The rows come from 5 hidden closed curves, with some noise, and rows from the same curve form a group. Each curve winds through 8 dimensions. The rows are also pushed far along 4 directions, which tell nothing about the answers.
Some rows, each with its group after it:
152 -11 61 -495 3 95 275 416 85 -210 -35 525 474 13 -85 149 -222 => Q274
-331 131 280 -237 155 -56 264 78 -152 -173 -237 300 113 -5 -114 284 18 => Q533
158 -259 -29 14 -31 272 -436 120 452 -59 120 190 187 377 203 38 -174 => Q274
267 181 119 415 -94 -2 -317 -156 142 39 130 -286 -246 -131 102 -132 23 => Q274
-67 182 -141 -89 -132 69 395 -92 -173 -2 -131 -187 -166 -243 -45 -100 7 => Q186
240 -191 -195 -201 -123 4 -18 210 -205 89 -61 19 -43 -66 -105 -245 -128 => Q533
-308 111 166 -127 76 -60 452 -91 -3 -195 -109 85 -196 149 -55 51 30 => Q533
442 -40 17 159 -173 -399 -333 -279 142 -95 312 -262 -266 162 328 -42 215 => Q274
493 -188 12 -360 -103 -412 -60 184 -94 -199 20 256 49 195 43 159 -4 => Q137
300 -66 -459 -397 -72 60 16 262 -329 399 147 -231 -135 -53 -120 -200 233 => Q533
-125 -38 -199 141 -51 84 20 -55 -45 106 39 -279 -73 -47 53 -322 -114 => Q533
27 -341 212 33 74 288 -376 185 422 -436 -317 452 405 288 122 162 -234 => Q137
-82 235 186 29 -6 -45 292 -97 11 -143 17 6 48 -205 6 15 20 => Q274
159 33 -76 -129 -98 -119 37 39 111 -159 124 76 -46 -78 178 43 -28 => Q137
463 -48 -90 -2 -73 98 -295 -52 112 -154 151 -40 96 -28 12 65 48 => Q274
-294 133 341 -176 90 -425 343 59 -293 -196 -241 304 10 -68 -122 215 -51 => Q533
-2 61 -312 105 -58 -40 34 -84 -214 387 313 -267 86 -222 -87 -138 -81 => Q749
326 -82 -200 -361 -9 152 -133 318 -77 43 91 -73 245 -30 67 -211 101 => Q749
123 217 -40 -249 -158 -346 236 -61 -136 -128 51 -191 -194 -137 273 -38 151 => Q137
443 173 -133 -62 -33 -170 -120 110 -63 151 261 -178 -4 -87 16 0 164 => Q749
-180 -38 -416 218 -46 123 62 47 -229 558 222 -474 -80 -281 -64 -636 -111 => Q274
-248 350 -6 143 63 -88 374 -49 -211 118 -38 -303 -94 -268 -37 -141 6 => Q749
-74 -87 -147 -65 3 320 2 216 128 182 -55 41 28 162 -19 -64 -88 => Q274
24 209 -181 -222 8 -247 253 -21 -546 383 135 -427 -212 -101 -182 -141 316 => Q186
137 -277 -70 -108 -113 213 -246 136 84 80 164 239 234 129 -62 -143 -367 => Q749
150 36 21 50 5 131 49 128 202 -115 36 121 199 -189 58 -96 -76 => Q274
84 15 -9 344 22 37 -83 -309 -184 230 9 -599 -227 -106 -91 -354 356 => Q137
9 -161 102 -169 19 334 -181 56 143 -101 -69 103 235 135 53 -59 13 => Q137
-757 235 121 255 217 126 731 -104 129 -94 -323 183 76 -126 -126 203 -114 => Q274
383 -93 -58 -505 -66 125 -62 423 -112 -47 -85 193 135 5 -40 -108 6 => Q274
-114 -78 72 -16 60 115 132 10 -7 -201 -249 152 98 -91 -59 26 1 => Q137
97 21 204 -52 -126 -87 -70 26 6 -152 -14 237 -96 -30 17 37 -193 => Q186
-34 103 110 -133 74 -138 -8 -72 -63 -33 15 -31 -22 179 -2 222 189 => Q186
405 -95 113 -367 -91 -322 -111 -181 -107 -226 -14 -53 -90 405 42 273 302 => Q274
-24 90 -288 -624 44 108 262 482 -325 320 124 -49 152 -133 -74 -277 131 => Q749
-168 -31 -182 -38 52 357 -95 296 324 83 44 345 168 62 43 207 -308 => Q186
502 98 -178 -217 -55 -21 -185 232 15 149 326 -114 78 -6 35 -72 100 => Q749
239 265 60 334 -11 -78 -17 -185 308 -194 69 -230 -375 4 180 91 128 => Q186
315 -74 0 -500 -61 -167 -57 109 9 -173 -50 203 -183 299 101 352 271 => Q533
28 -125 45 202 90 109 -108 -244 163 -77 -27 -52 8 300 -92 141 103 => Q533
-117 -34 256 74 -15 -150 5 -175 307 -499 -144 418 -14 89 173 435 -143 => Q749
-118 213 57 -13 75 -11 277 91 -140 114 3 -48 -207 -38 -154 -90 -31 => Q137
-209 59 52 -39 -66 -332 173 -219 -40 -103 51 -9 -334 -63 171 107 179 => Q749
-117 -265 150 295 6 15 -235 -247 158 -152 -104 82 74 114 27 45 -81 => Q749
-257 19 15 145 81 87 -57 5 190 68 156 140 47 58 39 86 -138 => Q533
190 -84 -398 -783 -97 -245 120 404 -586 429 316 -103 99 6 -108 -290 72 => Q186
201 64 254 -231 -33 -224 -118 -19 -138 -82 -60 126 -34 113 -17 295 159 => Q533
-145 98 -94 -159 83 10 338 76 31 -149 -41 115 134 -45 -34 135 -5 => Q274
-20 67 224 -142 -7 50 113 -95 -17 -42 -45 78 -226 124 -142 104 175 => Q749
-555 190 130 263 71 271 125 -121 -43 -38 -410 -142 -97 -257 45 -59 -86 => Q533
-6 251 64 277 142 -148 163 41 17 -34 -83 -101 -341 -77 -75 76 122 => Q186
142 -29 -202 -74 -7 130 -182 14 -178 333 132 -86 102 9 -176 108 49 => Q186
-64 331 348 -2 -16 -354 206 -142 13 -223 -46 -11 -415 64 138 140 118 => Q186
-321 -143 -187 -274 77 306 183 344 -326 285 -170 23 199 -188 -202 -421 -119 => Q533
238 -102 81 156 -4 450 -442 9 353 -138 44 184 243 105 -21 152 -210 => Q533
-68 -88 -35 0 8 -13 92 -102 -142 -128 -138 1 -48 -124 -79 -41 3 => Q274
-319 164 24 465 -93 -39 169 -533 -270 190 -101 -591 -280 -356 -48 -300 114 => Q186
-100 21 -57 473 113 304 -248 -9 447 6 175 -48 -60 -49 95 -136 -130 => Q137
146 -61 -45 143 -34 -47 -72 -253 -37 -39 -21 -222 164 -32 30 34 123 => Q137
-15 60 -223 -579 74 -157 300 466 -171 16 36 163 131 157 30 23 -68 => Q137
-427 101 22 490 174 305 68 -109 258 -20 -107 -14 174 -28 -96 82 -220 => Q137
-169 121 -98 121 -87 -170 115 -178 -218 370 70 -301 -409 -37 -26 -91 123 => Q533
-28 120 -133 -208 -91 94 95 10 -144 274 68 -222 -161 -45 29 -97 143 => Q186
122 89 158 63 39 -481 127 -223 -93 -113 116 -190 -520 71 41 -34 408 => Q137
339 -24 102 -134 -170 -124 -148 -213 -99 -5 180 -284 -230 125 37 -221 261 => Q137
473 -85 -39 -208 -164 -19 -86 143 -3 -106 -38 -28 -166 27 63 -129 78 => Q186
-119 -74 384 -568 -73 -244 201 24 -70 -303 -141 442 -96 344 36 218 8 => Q749
-223 213 157 67 37 -180 209 -176 -263 1 -4 -42 -32 -133 -221 60 -117 => Q186
-167 19 -184 169 81 330 -50 137 11 271 12 10 225 -352 -121 -55 -56 => Q749
-146 -206 231 14 -34 76 -363 62 499 -293 45 531 181 159 298 200 -265 => Q749

New rows, each followed by its group:
523 -212 -157 -413 -112 -61 -340 131 65 -113 191 -23 232 228 293 -12 161 => Q137
291 -79 -12 -94 -108 -440 -8 -178 -307 46 77 -170 -108 51 -52 16 217 => Q749
-347 -173 -100 -11 173 262 226 187 -183 16 -157 70 375 -101 -244 -375 -235 => Q533
526 -178 173 -551 -168 -236 -312 92 222 -281 345 280 -105 423 253 80 135 => Q137
-356 -155 57 -549 98 315 151 422 -140 57 -218 426 392 6 -125 -62 -126 => Q749
-44 -123 65 -283 100 -49 134 94 -40 -293 -295 152 210 158 73 141 158 => Q137
398 10 23 -96 -278 -343 -84 -275 -146 25 297 -212 -182 -9 67 -116 43 => Q137
-322 125 52 -233 -89 -97 299 88 -386 61 -316 57 -37 -113 -101 30 -223 => Q533
212 -106 -45 -246 4 38 112 187 175 -70 126 240 408 178 20 68 -56 => Q274
550 -116 32 -611 -114 -451 81 285 -354 -160 -140 85 -73 212 8 43 199 => Q137
221 -311 -122 -113 -14 169 -599 164 336 74 311 201 380 162 210 75 21 => Q749
-244 -14 -186 -46 9 -197 300 189 -222 77 -156 -11 111 -161 60 -188 -168 => Q137
639 83 -194 53 -81 -94 -347 64 26 203 397 -311 -20 -81 73 -88 215 => Q749
-440 -168 128 208 116 375 -64 -114 466 -172 -72 236 88 309 79 88 -215 => Q533
57 -83 -16 -26 16 -83 115 139 -237 15 -260 -75 -22 -63 -79 -209 20 => Q137
12 -162 -46 -408 17 -82 61 178 -156 -6 -12 294 358 178 -115 161 -83 => Q749
479 1 -230 298 -54 130 -442 60 -62 317 416 -483 -123 -272 -21 -648 36 => Q186
-16 -273 -158 -20 -35 272 -369 84 123 239 277 143 463 128 -38 -87 -298 => Q749
83 176 98 -69 -180 -50 122 -181 -129 -94 -111 -306 -205 -191 131 -159 172 => Q137
411 -162 -123 -343 -169 -134 -116 122 -227 4 -38 -92 246 115 65 -89 -32 => Q137
34 65 -172 -69 -45 208 -45 67 148 50 199 -68 155 -19 107 -69 -143 => Q137
318 -140 -232 -102 42 -66 -294 176 -6 163 332 34 214 44 -62 67 85 => Q533
329 -29 -307 100 31 -250 5 -51 -302 204 295 -465 -111 -168 -83 -372 294 => Q533
-181 -52 -86 -275 -66 26 88 75 -67 195 38 110 -87 199 -37 57 -91 => Q533
-141 -216 -386 -22 -57 176 56 151 -136 338 61 -126 -83 -84 -19 -412 -136 => Q274
223 -80 -250 191 -200 101 -342 -76 -196 379 100 -451 -92 -117 -10 -358 -88 => Q533
-822 -9 241 104 136 3 377 19 -79 -128 -453 291 24 -256 -7 -41 -177 => Q749
242 -319 -249 -269 -66 235 -154 361 18 155 162 95 414 31 -9 -359 -150 => Q274
-206 125 328 -185 47 -183 243 -25 -206 -103 -275 82 -170 -65 4 73 256 => Q749
-46 -154 141 -320 28 -183 117 120 108 -283 78 493 179 326 -4 161 -276 => Q533
333 -53 49 -149 -55 -83 -286 145 308 -191 197 286 21 135 190 174 17 => Q749
324 -32 -129 -206 -59 12 -229 57 -20 127 98 49 18 171 -74 313 84 => Q533
217 -89 9 322 136 -119 -291 -149 202 -185 186 -133 114 31 82 -31 189 => Q533
-53 23 188 126 -1 -258 102 -341 25 -338 -141 123 -21 86 -25 434 35 => Q749
-28 47 -227 219 111 -94 -54 33 -90 241 185 -168 -5 -225 -86 -67 96 => Q533
273 -28 -88 -390 -39 -7 -18 254 -217 91 -28 -88 156 174 -4 -109 17 => Q137
-42 -227 67 -90 -78 -3 -63 -76 -72 14 -31 54 -22 113 -50 -166 -55 => Q749
-257 -189 6 134 -13 43 6 -83 195 -107 -127 141 -104 151 121 46 -106 => Q274
-529 -115 -55 503 73 526 -350 -70 382 235 -7 59 97 24 60 -7 -282 => Q533
388 -213 -83 47 -74 310 -459 281 415 -30 82 218 149 173 116 -25 -193 => Q274
-60 -189 -139 173 12 304 -285 -7 314 -109 115 -27 222 125 156 -172 -243 => Q533
221 126 -227 -281 -148 -17 -96 107 -285 281 152 -234 -12 -91 2 -44 -11 => Q533
456 -105 115 20 -167 -222 -304 -171 73 -84 -50 -29 -444 221 109 201 263 => Q533
118 -244 -71 -161 -34 -31 -228 -126 65 -118 86 99 221 145 78 200 121 => Q749
-402 274 70 4 80 -22 493 -53 -203 48 -30 -2 -38 -107 -209 3 -179 => Q533
35 52 192 273 57 229 -120 -19 210 -144 -151 127 -13 -130 -66 111 -15 => Q749
15 135 250 2 -4 -75 -74 -34 196 -170 21 57 -187 127 161 82 5 => Q186
442 -123 -7 -312 -143 -203 -24 165 -206 -22 148 153 95 64 -144 -86 -184 => Q533
-50 16 62 254 47 146 151 -17 156 -53 -242 167 -65 -10 -144 143 -118 => Q274
167 -149 -183 35 -94 -2 -223 -64 -208 386 273 -251 180 -22 -103 -250 -37 => Q749
-627 240 86 -176 73 -376 615 -30 -296 -96 -241 180 -34 -287 34 234 2 => Q749
-368 220 96 -1 170 26 221 107 38 -68 -151 23 -16 -165 69 47 165 => Q749
-264 231 -24 98 73 5 181 12 135 -36 48 -64 -68 -40 137 6 -66 => Q137
-24 5 -28 150 67 86 -75 -36 244 -206 190 26 207 19 82 -75 -205 => Q533
-292 140 146 -76 126 40 282 209 11 -43 -116 250 -50 64 -93 55 -156 => Q137
-231 2 100 -198 -93 -237 85 -139 -215 19 -79 116 -25 33 -3 239 -13 => Q186
658 -160 -121 -264 -286 -139 -483 4 -147 109 170 -200 -36 191 92 -29 22 => Q533
452 156 76 41 -96 -494 84 -197 -78 -160 121 -166 -167 10 4 170 214 => Q274
276 -36 -43 297 -98 -168 -256 -162 20 -1 -2 -129 -187 -35 1 73 9 => Q533
390 103 15 148 -29 -156 -200 -133 21 -69 70 -399 -164 -107 216 -129 375 => Q749
360 1 5 16 -158 -46 -338 -134 344 -290 179 -108 7 74 440 67 86 => Q137
280 -63 -177 -66 -66 -294 -36 -148 -162 90 260 -338 -83 74 43 -149 239 => Q137
606 -313 32 -54 -91 -186 -519 -65 325 -335 140 165 38 437 191 282 103 => Q533
27 -161 -18 -291 81 67 -17 113 -19 -78 -7 14 120 221 -5 -102 165 => Q137
380 -137 -62 -304 -141 -162 -131 -85 29 68 273 -59 -216 402 59 1 192 => Q533
179 73 32 63 -202 -551 10 -227 -40 -102 208 -225 -309 -59 299 -101 92 => Q137
225 -91 -401 -140 -64 219 -192 237 100 128 220 -200 202 -78 189 -297 -34 => Q137
258 -228 28 -388 -178 -51 -305 37 19 3 100 270 181 351 56 331 -82 => Q186
-9 194 197 -335 17 -572 400 80 -277 -257 -240 147 -257 -102 33 246 309 => Q749
-31 71 94 307 88 100 -180 89 173 -104 44 -24 -128 -142 69 -266 -84 => Q186
129 151 161 -255 5 -12 46 172 233 -285 23 231 -23 136 150 165 -36 => Q749
-9 200 -16 -269 -190 -182 299 -152 -214 83 -108 -7 -279 -61 -17 340 122 => Q186
-210 -42 57 286 101 234 35 -185 31 35 -71 -53 112 -103 -171 -65 -31 => Q137
-230 -179 35 58 31 327 -96 85 207 -43 -264 278 -51 101 -6 131 -116 => Q533
-434 -39 277 -382 54 -106 270 102 -124 -180 -217 493 318 187 -82 299 -254 => Q749
109 143 201 218 -43 1 -191 -103 329 -335 85 104 -25 -115 214 117 -107 => Q274
-425 319 -13 -113 80 -233 556 14 -400 99 -162 -264 -181 -341 35 -195 193 => Q749
-59 -52 484 146 -20 -25 -308 -320 408 -304 16 171 -194 323 213 218 119 => Q749
123 -210 -304 -358 -2 217 -128 425 13 1 7 260 251 -27 -2 -40 -167 => Q533
175 -377 81 -135 -9 161 -365 106 282 -341 -139 353 225 292 132 104 -64 => Q274
-41 280 23 114 22 -8 268 21 162 -145 -41 -48 -262 -51 80 54 -7 => Q186
